There are 10 hidden switches. A switch that is on adds its own fixed numbers to the row, and there is some noise. The rows also spread widely along 12 directions, which tell nothing about the answers.
In the rows, zero is written as 128.
Some rows, each with its switches (1 for on, 0 for off) after it:
[145 104 109 117 146  82 145  62 125 123 151 125 152 113 148 145 134  72
 136 183 151 132 106 106 128 163 104 127 114 168 139  84 143] : 0 0 0 0 0 1 0 0 0 1
[146 111 101  90 141  96 145 108 163  74 139 169 133 112 107 148 144  75
 146 128 122 137  98 129 133 153  91 152  94 124 136 126 147] : 0 0 0 0 0 0 0 0 1 0
[133 160 144 144 102 105  74 163 151  93  48 130 139 150 113 144  97 125
 106  91 122  96 110  89 118  87 121 109 125  94 164 141 106] : 0 1 0 0 1 0 1 0 0 0
[ 76 107  96  85  93 130  97 112  98 123 152 112 113 143 106  88 127  96
 182 162 109 179 177 139 165  98 122 181 108 129 101 196 123] : 1 0 0 0 0 1 1 0 0 1
[128 112 105 129 125 125 103  97 130 115 100 119 147 175 127 109 147  92
 105 142 170 130 141  58 115 118  75 108 131 118 112 137 160] : 0 1 0 0 0 0 0 0 0 1
[110 114 130 121 151 140 111  78  73 179 170 101 146 153 129  94  97  68
 114 140 177 142 152 106 127 159  67 112 166 125 112 109 148] : 0 0 1 1 0 1 0 0 1 0
[117 130 136 111 177  72 123  57 101 115 129  99 172 145 130  91 114 107
 112 147 161 126 155  68 108 106  79 128 168 160 139  87  83] : 1 0 1 1 0 1 0 0 0 0
[113 124 163  83 137  70 108  76  88 112 137 155 129 116  76 129 134  91
 191 132 127  79 132 141 166 140 116 144 145 143 131 140 105] : 0 1 1 0 1 1 0 0 1 1
[ 90 138  95  52 116 112 110  92  93 123 176 134 126 115  91 104 117  43
 176 174 116 176 169 124 120 119 100 190 120 145 115 120 126] : 0 1 1 0 1 1 1 1 1 1
[ 94 105  82 110 132 135 134 111 134 143 159  87 148 149 156 115 107 111
 144 130 128 174 165 111 129 120  83 175 111 149 142 118 128] : 0 1 0 1 0 0 0 0 0 1
[ 97 172 121 120 135 150  97 131  74 146 166 126 148 161 130 104 109 108
 140 123 144 171 129 122 112 132 105 149 147 145 152 143 133] : 0 1 0 1 0 1 1 0 1 0
[115 148 116  63 119  89  76 117 114  82 124 154 109 122  67  95  90  49
 142 147  97 169 169 117 124  75 115 165 120  96 121 167  80] : 1 0 1 1 1 0 1 0 0 1
[135 157 103 109 139 110 103  78 107 130 150 113 149 135 105 107  81  98
 138 145 140 156 158  99 106 108 117 146 152 132 149  54  73] : 0 1 0 1 1 1 0 0 0 0
[135 149 124 109 120 104 109 164 163  63  90 185 120 125 132 165 110 120
 144  88  87 134  86 121 123 109 150 167  66 145 163 109 118] : 1 0 0 0 1 1 0 0 0 1
[ 97 137 146  77 135  79  98 134 132  81 101 161 141 122  59 133 134  82
 152 111 114 124 123 114 132 106 102 173 135 111 125 153  90] : 0 1 1 1 1 0 0 0 0 0
[127 113 129 114 139 118 133 148 158  83  95 161 140 134 151 141 107 106
 124  82 108 125 104 106 123 132 123 153  80 175 134  63 139] : 1 0 0 1 0 1 0 1 0 1
[151 110 106 129 106 169 101 155 156 103  72 153 112 165 147 111  65  79
  97  84 112 138 142  86 121 119 129 120  76 127 109  71 151] : 0 1 0 1 0 1 1 0 0 1
[108 137 125 126  67  94  66  99 130  98  77  94 140 169  83 116 146 139
 145 137 144 110 151  91 142  79 110 112 140  90 137 175 107] : 0 0 0 1 0 1 0 1 0 0
[ 80  78 121 119 151 146 127 124 125 168 120  91 150 132 135 102 104  65
 104 115 155 127 152  85 126 149  62 142 140 152  81  75 165] : 1 1 0 0 0 0 0 1 1 1
[138 111 124 119 124 124 111  76 109 120 116 130 132 154 136  93  89 116
 150 142 138 103 157 101 144 118 130 121 130 148 129  93 109] : 0 1 1 0 0 0 0 0 1 0
[138 119 148 133 122 130  92 110 110 107  87 164 137 161 103 120 134  99
 129 115 162  91 109  87 141 145 121 102 141 138 101  90 154] : 1 0 0 0 0 0 0 1 0 1
[134 153  98 115 123 159  84 107 104 126 135 165 127 171 108 124 137  77
 124 132 167 164 120  79  99 138 105 131 129 126 113  94 171] : 1 1 0 0 1 1 0 0 0 1
[155 176 120 144  93  65  87  87 140 112 121 116 145 125 138 173 123 109
 117 173 145 121  70 112  99 119 119  91 114 119 220 151 131] : 1 0 0 1 0 0 0 1 1 0
[139 151 114 104  98 110  89  75  97 101 146 157 135 152  65 122 137 108
 188 159 140 131 131 129 147 136 134 137 149 123 134 127 114] : 0 0 0 1 1 0 1 0 0 0
[129 130 144 140 138 128 124 121 117 106 109 148 154 162 141 136 123 168
 161  88 139  99 109 110 149 146 133 137 127 172 147  69 125] : 0 0 0 0 0 1 0 0 0 1
[108 117 111 130  93 112  78  86 158 127  57 103 146 129  68 143 141 105
 139 156 150 109 136  57 113 135 116 131 136 131  95  32 130] : 1 0 0 1 1 1 0 0 1 1

New rows. What belongs after each?
[101 151 128 108 109  99  72  97 119  95  93 146 142 160  56 131 188 116
 155 135 154 118 121  80 119 123  97 134 146 121 116 148 144] : 1 0 0 1 1 1 0 0 1 1
[ 80 103  97 104  98 115 104  90 145  86  87 106 145 170 101  91 165 154
 173 141 126 128 175  78 142  82 109 168 122 151 108 151 112] : 1 1 0 1 0 0 0 0 1 0
[113 153 150 117 146  70 116 100 120  74  98 154 173 163 127 141 171 149
 146 114 145  89  99  75 113 111 105 138 139 193 167 115 124] : 1 1 0 1 1 0 0 1 0 1
[139 124 104 115 139 105 122  83 120 133 149 112 134 126 141 120  89  86
 123 145 138 136 149 106 115 127  94 124 123 132 150  91 121] : 0 0 0 0 1 1 0 0 1 1
[ 95 151 141 106 131  74  95 104 136 129 102  82 161 116  79 140 105 107
 134 116 133 107 145  96 113 111  72 140 160 109 161 107  88] : 0 1 1 1 1 1 1 0 1 0
[171 131 117 130 120 106  98  80 142  88  81 142 128 150 125 121  92 119
 131 125 134 103 136  82 125 107 144 107 114 140 146  53 102] : 1 1 0 0 0 1 0 0 0 1
[ 80 164 107 124  74 140  73 159 120 129 110 106 137 182 161 132 111 138
 132 124 118 165 142  95 103  68 113 159  96 130 180 185 134] : 0 1 1 1 1 0 0 1 0 1
[137 105 116 112 142  94 140  77 148 111 128  86 148 146 144 113  76 130
 138  88 124  97 176 110 144 111  79 123 129 151 167  74 104] : 1 1 0 1 0 0 1 1 0 1
[143 143 106  97 134  61 108  81 110  86 135 109 131 128 144  84  85  81
 116 176 118 154 163 101 116  55 121 130 119 123 165 168  56] : 0 1 0 0 0 1 0 0 0 0
[133 197 148 151 139 147  69 186  89 123 116 156 142 161 139 116  68 110
  89  92 138 163  89 113  97 104 134 121 141 107 172 140  98] : 0 0 0 1 0 0 0 0 0 0
[127 144 115 112 107 102 113 124 142  71 112 164 140 162 126 149 156 139
 153 111 119 132 101 111 126 116 119 149  94 140 160 153 138] : 0 0 0 1 1 1 0 0 0 0
[137  68 124  96 156  68 143 113 182  96 102 109 121  91 121 126  83  43
  94 101 109 102 147 117 144 128  52 116 101 100 124 136 134] : 1 0 0 0 0 0 1 0 1 1
[135 123 100  91 147 113 160 115 159  95 162 160 149 101 123 166 129  87
 157 112 124 143  86 136 120 177  98 172  93 159 149  48 153] : 0 0 0 0 0 1 0 1 1 0
[138 114 144  96 136  80 122  65 113  92 142 132 134 138  91 105 101 131
 178  97 125  86 155 143 173 121 115 128 147 139 140  96  80] : 1 0 0 1 0 1 0 1 0 0
[ 97 120 140 120 114 118 102 126 102 146 124  96 126 135 166 104  52 119
 143 125 103 128 156 136 157  93 139 147 112 148 156 147  92] : 1 1 1 0 0 1 1 0 0 0
[122  86 103 107 112  75 113  48 151 138 120  85 142 107  86 138 132  65
 140 180 149 122 140 101 141 138  92 128 132 119 111  97 121] : 1 1 0 1 0 1 0 0 0 0
[134 111 125 150  87 160 112 128 137  87  80 155 129 197 162 131 127 199
 181  83 119  93 124 109 168 125 165 130  84 170 139  99 146] : 0 0 0 0 0 1 0 0 0 1
[122 102 123 137 120 154 121 117 144 130 110 140 144 165 120 152 145 126
 146  83 154 104 109 106 142 183  90 122 116 142 116  77 191] : 0 0 0 1 0 1 0 0 1 1
[156 113  91  73 103  82 133  73 142  77 179 151 102 131 126 129 106  91
 173 131  95 147 141 168 159 111 116 145  73 123 166 165 119] : 1 0 0 1 0 1 0 1 0 0
[ 74 158 108 109  97 172  83 153 103 126 132 148 135 165 117 132 133 123
 174 127 121 191 124 116 125 133 135 191 106 157 126 125 154] : 1 0 1 1 0 1 1 0 0 1
[156 159  94  85 135  67 119  36 108 106 200 130 133 132 115 126 108 106
 172 156 128 151 145 140 125 108 109 144 131 135 193 125  83] : 1 1 0 1 1 1 0 0 0 0
[ 97 111 132  84 154 136 100 120  97 139 147 148 126 109  43 102  92  66
 168 110 132 142 157 136 158 146 110 177 167 113  68  64  95] : 1 0 0 0 1 0 0 0 0 1
[126 141 100 107  84 123  93 107 138 128 137 144 117 116  99 167 124  87
 165 149 126 142 105 132 127 149 128 147  95 127 142  89 158] : 1 0 0 0 1 1 0 1 1 1
[127 133  90  99  99  79 109 100 156  97 121 122 127 113 132 150 114  89
 151 174 101 148 128 114 121  97 124 157  84 140 169 142 118] : 1 1 0 0 1 0 1 0 0 1
[168  97  83  98  84 152 106 109 156 121 144 150  82 134 120 141  66  56
 144 117 109 157 146 149 154 142 117 130  62  74 127 111 158] : 0 0 1 0 0 1 0 0 0 1
[108 132 137 114 136 122 101 116 108 123 110 148 146 134 111 124 122  81
 135 141 141 134 116  92 116 147 118 145 127 155 115  83 133] : 0 0 1 1 0 1 0 0 1 1
[116 162 119  98 137  90 120 116 132  99 154 138 146 110 109 149 111 124
 171 113 111 141 110 145 123 129 117 169 121 153 185  97 100] : 1 0 0 1 0 0 0 1 1 1
[127 105 146  92 116  82  91 113 134 108  94 159 108 101  96 140 101  39
 136 142 106 116 113 128 150 125 136 138  95 126 116 136 117] : 1 1 1 1 0 1 0 0 0 1
[103 109  78 131 118  99 145  76 154 164 167  35 168 130 180 150 113 122
 127 158 147 149 149 107 110 135  50 136 115 146 191 108 150] : 0 0 0 1 0 0 0 1 1 1
[ 86 127  94 144  75 138 102 121 129 149 109  81 149 150 171 135 133 128
 142 178 133 152 123  96 121 118 127 147  97 160 149 146 159] : 0 1 0 0 0 1 1 0 1 0
[ 80 124 100 111 127 142  92 129 128 121 103 105 159 163  72 104 155 103
 131 130 158 169 159  68 114 116  73 163 154 108  87 117 130] : 0 0 0 1 0 0 0 0 0 1
[148  77 108  87 126  95 128  61 138 119 147 150 112 100  97 122 105  36
 153 163 122 119 129 141 158 157 117 132 107 135 103 106 134] : 1 1 0 1 0 0 0 0 1 0
[102 106 128 131 121 118  76  88 112 152 103  71 141 150  78  92 107 108
 128 132 165 117 183  88 151 107  80 112 178  83  99 126 104] : 1 0 0 0 0 0 0 0 0 1
[113 163 116  81 104  99  91 108 118  87 134 148 125 112  63 127 116 109
 203 136 106 135 137 144 143 111 141 173 128 134 152 117  92] : 1 1 0 0 0 0 1 1 1 1
[173 149  84 148  65 131  80 107 171 103  76 123 120 154 147 154  81 128
 131 140 117 137 125  91 111 101 162 113  72 121 179  68 119] : 0 1 0 1 0 1 0 0 0 1
[107 137  91  83  91 146  84 114 137 111 127 124 105 163  92 101  88 105
 154  97 107 159 188 114 128  90  94 160 107  95 130 137 125] : 1 1 1 1 1 1 1 0 1 0
[115  88  74  89  88 103 123  86 170 117 123  97 115 108 131 125  89  86
 160 162  96 134 175 114 138 100 117 165  78 144 131  88 117] : 1 1 0 0 1 0 0 1 1 1
[108 132 150  98 123 119  78  91  46 145 160 145 119 137  72  83  98  82
 188 152 133 131 157 155 176 129 153 147 163 136 104 143  82] : 0 1 0 1 0 1 0 0 0 1
[109 132 145  97 160  96 125  97  66 160 196 119 137 116 132 103  80  71
 139 124 140 121 139 155 141 136  87 136 159 140 150 138 110] : 0 1 0 0 1 1 0 1 1 0
[ 93 118 143 113 129 138 104 117  57 174 178 126 121 159 168  96  81  85
 138 119 130 135 146 147 152 127 116 135 127 168 132 156 141] : 1 1 0 1 1 1 0 1 0 1
[140 130  94  94 116 115  96 110 164  71  86 137 136 161  92 100 123  59
  85 120 145 148 156  54  85  93  56 116 116  80 114 122 139] : 0 0 1 1 0 0 0 1 1 0
[102 130 164 141 152 162  93 144  92 157 109 142 140 159 131 119  98 107
 113  77 160 113 114 101 130 159  98 120 146 139 112  87 160] : 1 0 1 0 0 1 0 0 1 1
[143 109  68 113 110 116 130  97 185 127 143  83 129 138 139 159 103 103
 126 106 131 153 150 117 126 123  58 133  87  83 174 119 151] : 0 1 0 0 0 1 0 0 0 1
[ 81 121 120  90 140  58 128  83 138 107 124  79 168 124  99 123 156 108
 147 134 138 116 156  91 122 109  56 156 144 145 146 133 108] : 0 1 0 1 0 1 0 1 1 1
[ 81 169 162 150 149 106  94 128  87 135  88  92 190 157 144 116 117 156
 117 119 161 105 125  56  98 108 110 132 178 191 151  57 104] : 1 0 0 0 1 1 1 1 0 1
[ 77 134 151 127 131 123  97 134  87 127  97 140 155 144 127 110 139 119
 156 145 132 122 114  95 133 129 151 161 133 197 112 109 119] : 0 1 0 1 0 1 0 0 1 1
[104 109 117 111 125 103 110 128 129  86  99 116 123 171 184  88 102 119
 108 119 109 145 168  85 129  56 102 143  83 142 145 199 117] : 1 0 1 0 0 1 0 0 0 1
[ 80 121 174 130 131 116  85 138 114 118  61 125 149 166 106 119 118 156
 144  71 131  81 143  86 149 109 113 141 148 149 115 103 108] : 1 0 1 1 1 1 0 0 0 1
[133 175 117  89 139 120  82 127 108 105 147 150 123 136  77 114  90  72
 129  97 135 164 137 120 110 103 100 146 141  91 145 109 101] : 1 1 0 0 0 1 0 1 0 1
[ 94 114  91 101 127 100 135 107 133 125 147  77 132 121 189  98  62 115
 143 145  82 162 180 125 131  82 120 175  83 185 169 126  91] : 1 1 0 1 0 1 1 0 1 1
[152 113 123 101  86  94  83  77 121  93 105 117 104 145  91  84  68 102
 157 131 110 102 192 126 168  79 142 110 122  99 128 119  67] : 0 0 0 1 0 1 0 1 0 1
[ 95 170 152 123 154 114  90 147  81 122 124 157 159 139 120 129 142  80
 117 144 149 160  78  96 101 142 120 147 143 169 133 134 143] : 1 0 0 1 0 1 1 0 0 1
[ 76  81 115 100 113 105 137 126 155  97  96  99 135 140 155 100 109 141
 146 104  98 112 172 102 148  83 103 170  92 167 118 123 114] : 1 0 0 0 1 1 0 1 1 0
[100 102 144  95  95 114  98 167 125 105 107 166  95 120 128 126  90  78
 152 106  80 121 123 157 171 107 151 161  72 137 112 169 127] : 1 0 0 0 1 1 0 1 0 1
